The first 9 rows are patterns. Each new row is the sum of 2 different patterns, raised or lowered, with some noise. Before adding, each is slid sideways (what falls off one end comes back at the other), maybe read backwards, and multiplied by a number that may be negative. Names go in the order of the patterns.
Known rows, each followed by the names of its patterns:
[ -4.9 -15.6  11.0   4.5  -3.0  24.1  -1.7  -6.7 -10.1 -18.8  21.8 -31.6
 -18.2  -0.8 -10.2  -6.1   2.4  -6.4  -6.0  14.4  20.5 -31.1  -1.8   3.0
  40.1  -4.7   0.0  -3.2  14.6 -22.4  -8.9  27.5  -6.2 -15.9  14.8 -35.8
   4.7 -20.5  19.6  -2.8   0.6 -17.7 -14.6]  tobu
[ 17.6 -14.0  -4.0  -6.3   8.2   7.3 -23.1  34.1 -16.1  -5.2  14.7  24.7
 -30.4 -26.8  -8.6   3.9  -5.8  17.0   3.7   9.7  15.2   8.7 -29.8   3.7
   5.6  11.0  16.2 -18.4 -14.3 -23.5   7.1 -13.2   1.7  -0.6  19.3 -11.5
  14.9 -10.0  -1.0  22.5 -11.7 -12.7   2.1]  Peget
[  3.6 -14.4  25.1   6.0   8.8 -19.9  -9.2  -4.7   0.0  13.7 -24.5 -20.3
  55.7  13.8  -3.2  10.2  11.6  -8.0 -21.2   0.8  14.0  -4.6  -4.3  -2.7
  -4.6  -4.6   4.5   6.5  -0.6   1.5   8.6 -20.4  10.2 -13.3  -4.4  23.9
 -18.8   6.5  16.7   3.9 -23.0  17.6  -0.8]  fub
[ 16.2 -14.3   9.3  22.3 -12.4  -4.0 -23.6  -4.8 -30.8  27.9  -0.1   4.0
  -7.7 -10.1  -1.8   6.2  -6.9 -11.9 -18.0   5.1  13.2   4.3   1.4  -3.1
 -34.7 -22.5  -7.1 -21.9   9.4   4.0  -3.7  -5.8  22.1   9.0 -23.7 -12.6
  -5.1  19.9   8.6  -6.7   5.2 -10.1  -4.0]  togef
[ 15.0  50.4   5.5  22.1   6.6  -6.1   4.9  -0.1   5.5   6.0  -1.2 -23.7
  -6.7  11.6 -20.1 -11.2   2.4   4.2   8.2  15.9 -10.0   4.4  -1.4 -18.0
   7.8  18.6 -32.4 -17.5  39.6   1.3  -4.4  20.0  39.7 -11.5   4.4 -26.1
  19.1  23.4  -3.1   7.8   2.6  18.5  21.2]  Pesiz
[ 18.1  -7.7 -18.6  26.4 -20.1  -6.4   0.1  -2.1   5.7   9.1  18.4 -15.7
 -12.5   8.3   8.9  20.5  -5.0 -14.2  10.7  11.3  11.0 -19.2 -24.4  23.9
   6.2   0.8 -26.2  -4.8  -5.7  -2.0  19.2   6.2  25.3   9.3  20.5  -9.3
  -4.8 -17.0 -17.2 -23.0 -15.8  12.7 -15.0]  bet
[ 18.6  -1.5   6.7   8.9 -17.5 -13.8  23.8  12.9   2.9  19.6   2.8  13.3
  20.0  19.8 -26.0  -5.4  24.4  -2.5  -2.8  -8.9 -15.6  -2.6  12.8   2.2
 -30.8  10.7   4.8   9.3 -22.2  10.0  -3.4   6.3   5.0  15.2   4.7   4.5
  19.9  19.6   0.1  14.9  -5.8  13.3  -9.4]  gupi
[ 15.2   8.0  12.7  -5.7 -21.0  22.8 -36.8   9.5   4.0 -11.7  -5.5   2.3
  12.6  24.6   5.7  -8.1 -24.1 -40.0  -4.1  -1.9 -25.3   3.0  26.3  -6.2
  -1.6 -43.2  -0.5  -2.8  16.2  -2.6 -10.0  -5.3   9.5  -6.3  -4.8  26.5
   1.4 -37.4   3.1  13.4  -4.1 -10.1  13.6]  Zis
[-16.2  -2.8  -9.9   9.1  -7.6  31.0   4.2   8.2   5.9   5.4  18.6  11.5
   5.2  15.8 -22.1  -7.3  -7.6 -12.7 -29.7 -18.4 -18.5 -16.9 -28.5 -10.2
 -18.6  11.2   1.4 -42.0 -21.5 -13.9  -2.0  -9.0   9.1   2.4  14.6  11.9
 -14.8  10.9  23.2  -3.2   2.7  11.6  18.6]  Kava

New rows, each followed by the names of its patterns:
[-17.2 -26.3 -18.1 -25.4  -7.3 -35.3  -0.6 -31.5 -24.4   0.1 -21.1 -12.7
 -21.6 -46.8 -36.8 -37.0 -30.3 -44.5 -19.2 -28.0 -17.5 -38.0 -16.1 -33.7
 -18.8 -23.4 -63.5 -33.7 -27.2 -12.4 -41.9 -29.2 -14.5  -6.8  -5.1 -39.1
 -19.4   4.8 -19.7 -13.5 -23.2 -20.8 -21.8]  bet Kava
[ -1.4   6.9  37.6 -13.7 -12.9   6.5  12.5 -22.2 -11.8   5.7 -11.2  -5.5
  11.9 -17.5  28.5  -1.5  11.7  21.8  37.2   2.7 -11.2   4.3   5.0  30.5
  27.2  33.8  19.3  23.6  27.8   5.0  -5.0  22.7  -9.6  20.4  -4.4 -10.0
 -11.1  -0.6   3.5   2.2 -25.6  14.0  -2.6]  Zis Kava
[  6.0  29.2   9.5   1.8  17.0  -3.6  -9.6  -9.2   0.7  25.7  18.8  14.5
  13.1  33.0  19.4  -9.4   1.5  -0.6  55.3  14.6  19.0  24.3 -20.9  26.3
  23.3 -16.7  19.2  56.4 -16.1  13.6 -18.2  20.1 -41.0  36.8   4.6  36.4
  15.3   7.8  12.3   6.9  28.9  21.4 -58.0]  fub togef
[ 35.9  30.3  29.7  27.6   9.3  32.2  50.4  20.4  69.6  31.8  33.5  35.7
   6.9  21.6  19.6  22.3  22.6  20.0  -2.7  14.2  29.6   1.4  -0.2  22.0
  34.4  29.7  23.6   2.5  25.2  10.9 -28.4  41.6  48.2 -19.2   1.7  58.4
  22.3  27.2  33.0  54.9  -9.0  33.4  -7.0]  fub Pesiz
[ 10.6   7.3  -2.7 -36.4  -9.3  -1.9   5.3   8.5 -21.1 -21.5  -4.6  -9.1
  -5.0  -4.9  -7.8   3.6 -20.0  -1.1  -7.1  -4.3   5.8 -15.9  -2.3  -7.1
  -7.3 -13.2  -7.5 -15.0   2.2   2.3 -20.2  10.3 -13.0  -9.7  20.5   8.7
 -20.6 -33.6 -12.6   7.9  -8.3   2.6  14.8]  Peget Zis
[ -9.5  -3.8 -30.1 -40.0   2.6  -2.9 -43.5 -24.9 -26.7 -20.0 -12.9  -9.0
 -13.7  -4.7 -32.3 -22.2 -12.0 -25.0 -24.7 -25.5 -20.1 -11.2  -5.0 -25.2
 -26.9 -13.9   6.5  -6.0  11.9  18.1 -12.7  -5.2  -4.7   2.4 -36.1 -15.7
  -6.4 -34.6 -18.6 -14.9  19.4   6.0 -13.8]  Peget Pesiz
[-19.0  -8.7  -3.5  10.9  -3.5  15.9 -27.2 -11.1  14.7 -12.9 -17.4   8.2
  19.7  -6.6   2.9 -11.3  18.2  20.5 -20.7  37.0 -11.6   4.7   9.1  25.4
 -36.2 -20.4  -9.0  18.3  -0.6  21.5   7.7  14.6  25.4  17.5 -22.6  10.4
   0.1   9.5  15.4 -21.7 -22.5 -30.5   0.7]  Peget Kava
[-31.9  -7.6 -13.0 -27.9  -7.3  -9.6 -25.5 -23.1 -20.7  -6.9  -4.6 -17.1
 -18.1  -6.1 -20.7 -15.5 -13.9 -17.2 -13.5 -19.0 -41.9 -16.1 -25.7 -27.6
 -26.2 -14.9 -16.3  -0.5 -25.0 -28.2 -19.6 -18.4 -22.1  -5.0 -26.9 -25.4
 -10.6 -24.0  -0.6 -36.5 -17.2 -28.7 -19.6]  fub togef
[-36.2 -41.9 -31.9 -30.4 -43.5 -43.7  -3.9 -31.8 -25.1 -40.3 -23.3 -21.2
 -13.0 -22.1 -25.0  -3.2 -11.0 -30.8 -14.8   4.1 -17.7 -43.8 -22.0 -20.0
 -14.2 -26.9  -8.1   1.6 -16.7 -22.2   0.6 -17.9 -26.0 -40.0  -9.8 -25.9
 -51.7 -17.0 -18.0   4.3 -15.1 -28.9 -23.7]  Pesiz Zis
[  1.9 -20.6  39.8  20.3   9.0  11.7  46.2   9.1  34.8  23.6  49.8  22.2
   3.1   3.8  44.8  26.7   3.8  23.9   8.0  33.1  45.2  13.0   6.5  13.9
  40.3  16.9  65.2  24.8  23.3  51.8  37.3  23.2  15.2  46.2  25.9   6.5
  14.0  16.8  45.0  39.5   1.4   6.4  54.9]  Pesiz gupi
[-19.9  -7.9   4.4   6.5   3.4 -11.4  16.2 -10.7  13.2  47.7 -34.6  19.5
  20.3   9.0 -17.0 -13.0   0.9  -5.1 -21.0  30.7   9.3  18.1   0.5  -9.2
  -1.5 -20.4  26.3 -23.7  16.4  20.7  21.5   0.9 -20.9  16.4  14.7 -32.4
   1.2   5.4  -0.5 -44.4  -6.9  -4.8  24.7]  tobu fub
[-17.7 -22.4 -23.3 -19.9   7.0 -35.1 -23.7 -24.1 -44.7 -31.8 -38.7 -40.0
 -27.4 -43.0  -4.9 -46.9 -10.0 -48.4  -1.9 -43.5 -32.2  -4.2 -26.6 -52.0
 -19.6 -18.3 -32.2 -37.4   2.7 -29.3 -18.9 -45.3   0.2   5.1  -0.3 -27.8
 -28.4 -17.0 -26.6  -4.4 -24.3 -34.1   3.4]  tobu Kava
[  3.4  17.1  21.2  38.6  10.6  49.9  -0.5  28.6  10.9   7.4  17.6  34.4
  23.7  24.3  20.3  -0.8  14.4  25.3  16.4  11.9  11.0  25.6  31.8  -1.5
  32.0  42.1  20.5  36.4  38.8  16.3  19.0  17.0  -4.0  -0.5  53.9  28.1
  20.4 -15.3  23.1  22.8  21.9   2.0  31.2]  tobu togef
[ 57.9  -8.1  30.1 -15.2  19.2   1.0  38.8   3.8   8.5  14.6  17.2   3.5
  -2.5  18.2  31.7  32.8  -4.9  13.6  -7.3  27.4  29.4   0.0  31.8 -12.6
  38.9  -4.0  -7.5 -31.0   4.7  33.2  21.1  14.9  31.7   7.3  -8.1  -7.3
  -3.6  10.1  36.8  -2.4   1.8   9.8  -1.2]  Peget togef
[ 18.2   5.2   2.2  -8.4  31.1  13.3   8.3  53.0  -5.6  42.5  14.9   7.1
  38.6  42.9  12.0  -4.6 -26.4  19.3  44.4  34.2  52.4  29.0  26.2  19.4
   8.2 -28.3 -10.4  17.4  56.7  19.8  35.9  10.8   1.1  18.6  17.1  15.8
  21.7   9.8 -13.2  20.7  51.2  41.2 -21.2]  togef Zis
